There are 9 hidden switches. A switch that is on adds its own fixed numbers to the row, and there is some noise. The rows also spread widely along 14 directions, which tell nothing about the answers.
In the rows, 128 means zero.
Known rows, each followed by its switches (1 for on, 0 for off):
[134  52 162 105 140  91 139 112 115 165 118 137 153 101 134 176 155  98
 128 185 161 113 106 173 146  85 127 145 109]
0 0 0 1 1 0 1 0 1
[112  98 163  99 170  96 112 128 113 139  90 158 150 143 139 155 122 109
 133 151 167 179 123 181 143 135  95 122 159]
0 1 0 1 0 0 1 1 0
[165 146 121 123  92 134 134 156 116 120 148 139 114 131 126 132 166 137
 111 154 104  83 122 110 130 141 180 142 141]
0 0 0 1 0 0 0 1 1
[164 106 119 113 145 116 148 161 110 136 158 161 147 185  91 124  95 189
 137 130 163  98  64 103  86 172 121 102  91]
0 0 0 1 1 0 0 1 0
[145 189 116 161  79 174 114 171 146 137 109 175 157 142 136  98 141 106
 122 149 177 163 107 140 163 147 136  93  74]
0 1 0 0 1 1 1 0 0
[112 152 114 161  93 118  90 180 165 138  97 142 131 162 145 150 125  82
 179 144  85 196 110 182 158 124 180 103 128]
0 1 1 0 1 0 0 1 0
[137 174 127 103 125 112 123 143  77  96 147  92 107 115 141 105 157 180
  94 176 137 130 114  60 142 167 136  80 144]
0 1 0 0 1 0 0 0 0
[141 159  93 108 173 142  87 122 120 145 102 147  82 179 182 127 112 108
 118 161 196  79 154 160 187 172 120 114 121]
0 1 1 0 0 0 1 1 0
[126  95 128 116 150  93 110 152  80 127 155  83 138 203 150 178  89 194
 168 130 122  87 111 147 129 172 125 107 109]
0 0 1 0 0 0 1 1 0
[123  79 106 135 185 145 159 179 162 163 154 190 115 146 159 118 118 117
 154 115 216  83 120 182 128 145 122 145 123]
0 1 0 1 1 0 1 1 0
[143 147 127 154 100 128 100 150  98 143  91 109 188 187 128 145  82 140
 137 125 175 115 129 154 118 141 113  80  47]
1 1 0 0 0 0 1 1 0
[130  88 138 160 140  68 116 130 112  80 118 101 168 133 134 158 138 162
 166 100 152  74  96 164  97 114 115  97 103]
1 0 0 1 1 0 0 0 1
[152 154 136 174  77 132 115 164 161 135 117 112 140 117 147 135 141  64
 147 142 140 167 135 102 141  99 165  93 121]
0 0 0 0 1 0 0 1 0
[150 127 106 151 156  92 105 149 121 129 135  91 120 143 132 125 123 142
 179 143 161 113  90 117 131 137 150  62  97]
0 0 0 0 0 0 1 1 0
[ 84  79 115 141 121  76 137 184 132 147 133 111 123 125 134 152 121 128
 163 149 121  93 123 173  98 131 182 101 109]
0 0 1 1 1 0 0 0 0
[164 115 136 151 135 156 149 146 148 135 131 146 175 131 149 129 113 120
 142 138 186 162  95 139 134 115  98 112  87]
1 1 1 1 0 0 0 1 1
[112 122 125 125 116 138 129 186  92 190 114 105 170 131 117 130  94 121
 103 141 193 101 167 146 115 157 119 113  66]
1 0 1 1 1 1 0 1 0
[181 127 145 123 120 141 142 114 142 125  96 174 116 133 131 154 152 129
 122 159  82 169  90  95 135 127 136 137 166]
0 0 0 0 1 1 1 1 0
[131 122 131 120 161  97 113 193 126 141 174 143 119 149 126 112 104 117
 171 152 191 164  93 104 144 173 131  69 143]
1 0 1 0 1 0 1 1 0
[144 161 111 151  87 128 161 137 121 101  81 126  94 124 144 135 117 169
 105 163  82 108 137  76  71 149 173  77 134]
1 0 0 0 1 0 0 1 0
[142 158 147 152  83 111  86 130 133  71 102 151 149 201 161 178 128 122
 154 118 112 141 127 148 132 150 131 101 152]
0 0 0 1 1 0 1 1 0
[142 145 132 139 133 129 122 150  95 111 142  80 166 170 154 144  93 176
 149 139 168 163 105  95 124 163  96  60  90]
0 1 1 1 1 0 1 1 0
[146  97 154 104 141 105 129 157 119 188  76 115 138 106 100 142 127  77
 112 153 125 151 132 125 125 108 148 122 133]
0 1 1 0 0 0 1 0 0
[108 130 128 111 126  93 113 217  86 177 116 116 122  77  85  98 161  95
 103 143 165  95 166 137 127 145 180 118 144]
0 0 0 0 1 0 1 1 0
[100 131 134 129  65 155 163 176 146 209 122 164 136 142 151 151 103  77
 136 222 125 198 129 160 145 127 181 102  83]
1 1 0 1 0 0 1 0 0
[114 112 143 118 136  93 114 109 142  93  90 196 117 140 161 162 160 120
 142 166 123 146  99 200 152 130 128 126 163]
0 0 0 1 1 0 1 0 0
[168 147  88 143 123 142 133 152 116 161  86  86 138 124 112 114 119 139
 105 137 145  75 134 114 101 128 155 101  60]
0 1 1 1 0 0 0 1 0

New rows, each followed by its switches (1 for on, 0 for off):
[174 123 128 114 117 129 130 127 129 127 121 157 105 167 127 145 141 143
 118 140  94  88 102  92 121 148 159 137 151]
0 1 0 0 0 1 1 0 0
[107 110 152 108 124  55 104 115  79 119  78 108 131 149 129 164 103 144
 118 169 143  91 141 137  97 150 133  69 125]
1 0 0 0 0 0 1 0 0
[156 105 132 167 101 135 146 107 163 138 112 126 122 178 193 196  95 112
 172 155 108 126 115 126 129 104 142  98  98]
1 0 0 0 1 0 1 0 0
[166 129 129 160 111 154 149 169 170 126 138 190 145 113 146 110 133  97
 139 150 187 159  96 126 140 120 132 107 109]
1 0 1 0 1 0 1 1 0
[156 111 143 135 124 120 165 159 132 136  76 159 156  81  88 116 150 128
 105 137 132 155 103 113  75 111 144 112 131]
0 1 0 1 1 0 1 1 0
[134 130 115 125 124 131 148 207 140 193 124 178 124 131  92 110 121  99
 151 160 128 166 103 153 123 148 179 113 122]
1 0 0 1 0 0 1 1 0
[104 156 140 146  99 122 113 210 120 119 140 133 145 185 142 126 107 131
 150 104 147 132 140 142 120 180 148  89 137]
0 1 0 0 0 0 1 0 0
[139  81 130 157 106 144 176 209 181 136 170 196 143  86 142 102 164  97
 134 127 181  98 105 148 118 105 167 153 123]
0 1 1 0 1 0 1 0 0
[111 116 107 146 152 174 143 186 152 216 125 138 123 122 166 125 120  69
 140 139 203 130 168 170 158 135 135 138 101]
0 1 0 1 1 1 1 1 0
[135 120 131 128 135 112  92 139 139 122 136 165 125 180 161 149 126 100
 154 139 180 116 116 155 161 142 128 118 139]
0 1 0 0 1 0 1 1 0
[162 116 133 132  92 101 116  91 132  82 150 126 115 128 172 172 181 145
 145 192  87 123  83 118 163  92 160 132 137]
0 0 0 0 1 0 0 1 0
[140 109 130 158  96 121 137 113 134 114  91 108 149 114 163 174 156 146
 139 154  81 136 110 158 128  76 148 136 104]
0 1 0 0 1 0 0 1 0
[146 153  91 184  91 135 134 190 133 117 112 112 125 162 139 137 119 150
 152  84 106  47 152 142  80 153 185 105 103]
1 0 0 1 0 0 1 1 0
[122 135 141 114 144  98 111 155 110  95 128 177 135 168 113 114 110 169
 131 131 174 141  93 114 104 196 105  83 154]
0 0 0 0 1 1 0 1 0
[ 82 117 156  91  72 102 129 181  90 123 195 157 151 182 144 148 112 163
 126 194 148 146 117 136 125 182 152 111 135]
0 1 0 1 0 0 0 1 0
[128  76 171 105 128  93 135 125 113 129 119 157 164  97 139 141 132 116
 109 196 197 151 109 144 130 115 109 110 120]
0 0 1 0 0 0 1 1 0
[108  96 139 136  81 130 155 194 108 130 165 134 156 158 154 165 139 159
 129 112 123  55 152 173 113 147 153 162 114]
0 0 0 1 1 0 1 0 0
[131 151 110 148  87 160 147 164 168 110 101 214  90 154 172 134 154 114
 116 132  99  84 142 171 133 145 181 155 158]
0 1 0 0 1 0 1 0 0
[ 98  83 138 132 122  66  96 144 102 127 101 123 163 115 118 159 158 129
 143 149 137  97 112 212 133  97 151 135 107]
0 1 0 0 1 0 0 1 1
[145 153  92 124 175  87  72 117 123 104 108 129  68 148 157 143 162 119
 161 140 126  92 123 156 174 150 150 108 172]
1 0 0 1 1 0 1 1 0
[106 106 114 149 129 103 122 127 152 111 145 145 104 150 191 159 132 136
 179 177 135 131  99 173 153 125 152 105 124]
0 0 0 0 1 0 0 1 0
[132 130 110 134  97 111  98 199 144 184 179 125 143 163 106 126 130  87
 186 168 137 169  81 144 162 125 194 102  89]
0 1 0 1 0 0 0 1 0
[164 152  75 141 116 127 128 144 160 117 157 172  91 141 140  98 143 143
 152 190 139 113  48 115 155 138 178  85  85]
1 1 1 0 1 0 0 0 0
[148 145 135 153  53 144 125 167 139 112 113 177 166 116 124 112 173 114
  97 132 145  87 127 145 124 121 165 142 106]
0 1 0 0 0 1 1 0 0
[144 117 161 140  62 128 138 186 121 149 146 120 173 114 116 143 152 102
 116 135 129 128 133 118 128 103 156 140 110]
0 0 0 0 1 0 0 0 0
[143  68 155 147  71 122 160 131 150 156  92 154 159 130 142 192 128  89
 123 159 117 103 141 151  90  82 165 147 106]
0 0 0 1 1 0 1 1 0
[145 147 124 119 107 162 141 126 135 143 141 167 118 208 176 149  81 131
 124 182 174 126 126 118 136 174 121  99  99]
0 0 0 1 0 0 0 1 0
[131 132 120 134 158 127 127 140 117 120 172  92 125 161 178 140 130 181
 180 153 121 172  72 134 173 140 114  99 113]
0 1 0 0 0 0 0 0 0
[145 152 119 188  71 174 143 118 187 104  74 180 152 188 197 171  98 109
 152 141 108 144 116 191 129 117 135 111  78]
1 1 1 1 0 0 0 0 1
[118 120 119 158 112  94 129 124 165 107  79 130 105 140 160 158 129 110
 158 148  90 124 120 146  97 114 177  89 143]
0 1 0 1 0 0 0 0 0
[137 133 115 146  85 125 125 173 128 116 165 143 127 152 150 149 155 152
 163 149  87 126  97 148 151 130 179 134 128]
1 1 0 0 1 0 1 1 0
[139 158 112 184  99 125 108 134 169 100 105 107 130  92 163 123 181  93
 155 140 131 153 111 125 147  96 162  91 119]
0 1 0 1 1 1 0 0 0
[127 127 154 174  78 130 151 224 130 106 134 132 181 139 117 131 129 134
 146  75 127 128 138 127  66 146 160 112 144]
0 1 0 1 0 0 1 1 1
[ 69  97 172 121  47 138 153 197 106 155 143 184 186 144 164 163 106 113
 100 176 177 123 169 207 134 146 130 146  92]
1 0 1 0 1 0 1 0 0
[137 110 137 120  84  72 100 156 113 106 153 134 160 118 101 127 161 118
 127 169 155  83  91 137 124 118 174 107 104]
1 1 1 1 0 0 0 0 1
[109 121 113 175 109 175 201 185 157 138 136 121 117  87 203 128 137 144
 134 156 127 136 141 136 121 121 159 115 107]
0 1 1 0 1 0 1 0 0
[138 100 148 170  92 148 170 165 188 129  89 221 166 147 143 144 111  92
 143 124 155 151 117 179  84 115 139 125 119]
0 0 0 1 0 0 1 1 0
[ 97 136 150 133  92  89 130 173 104  93 114 144 138 144 134 141 119 163
 138 150 101 161 122 133  90 163 158  83 167]
1 1 0 0 0 0 1 1 0
[134 147 131 178  95 128 133 180 165 132 100 139 138 183 142 148  91 113
 187 116  86 187 103 132 105 139 165  70 124]
1 1 0 0 0 0 1 0 0
[136 131 150 153  55 106 115 165 141 122  86 182 181 132 100 148 140  88
 134 145 126 157 114 167 107 109 162 110 111]
1 0 0 1 1 0 1 1 0
[116 154  84 167 162 121 121 153 149 102 131 113  70 142 190 123 135 132
 175 130 151  90 138 147 134 161 163  81 148]
0 0 0 1 0 0 0 1 1
[132 140 141  94 154 132 115 174  95 146 168 125 114 122 136 109 162 129
 110 139 171 129 133  98 174 170 118 134 169]
0 1 0 0 1 1 1 0 0
[147 111 158 112 127 124  92 115 125 104 135 172 128 197 179 178 129  96
 120 119 177  67 155 162 165 145 102 169 166]
0 0 0 0 1 0 0 1 1
[126 108 136 143  97 114 103 157 144 131 167 142 144 188 168 164 113  90
 165 143 187 109 128 137 140 137 148 106 118]
0 1 0 1 1 0 1 1 0
[105 120 126 112 124 112 135 177 128 178 138 150  92 148 133 141 128 109
 153 192 105 149 105 150 151 150 193 107 140]
0 1 0 0 0 0 1 0 1
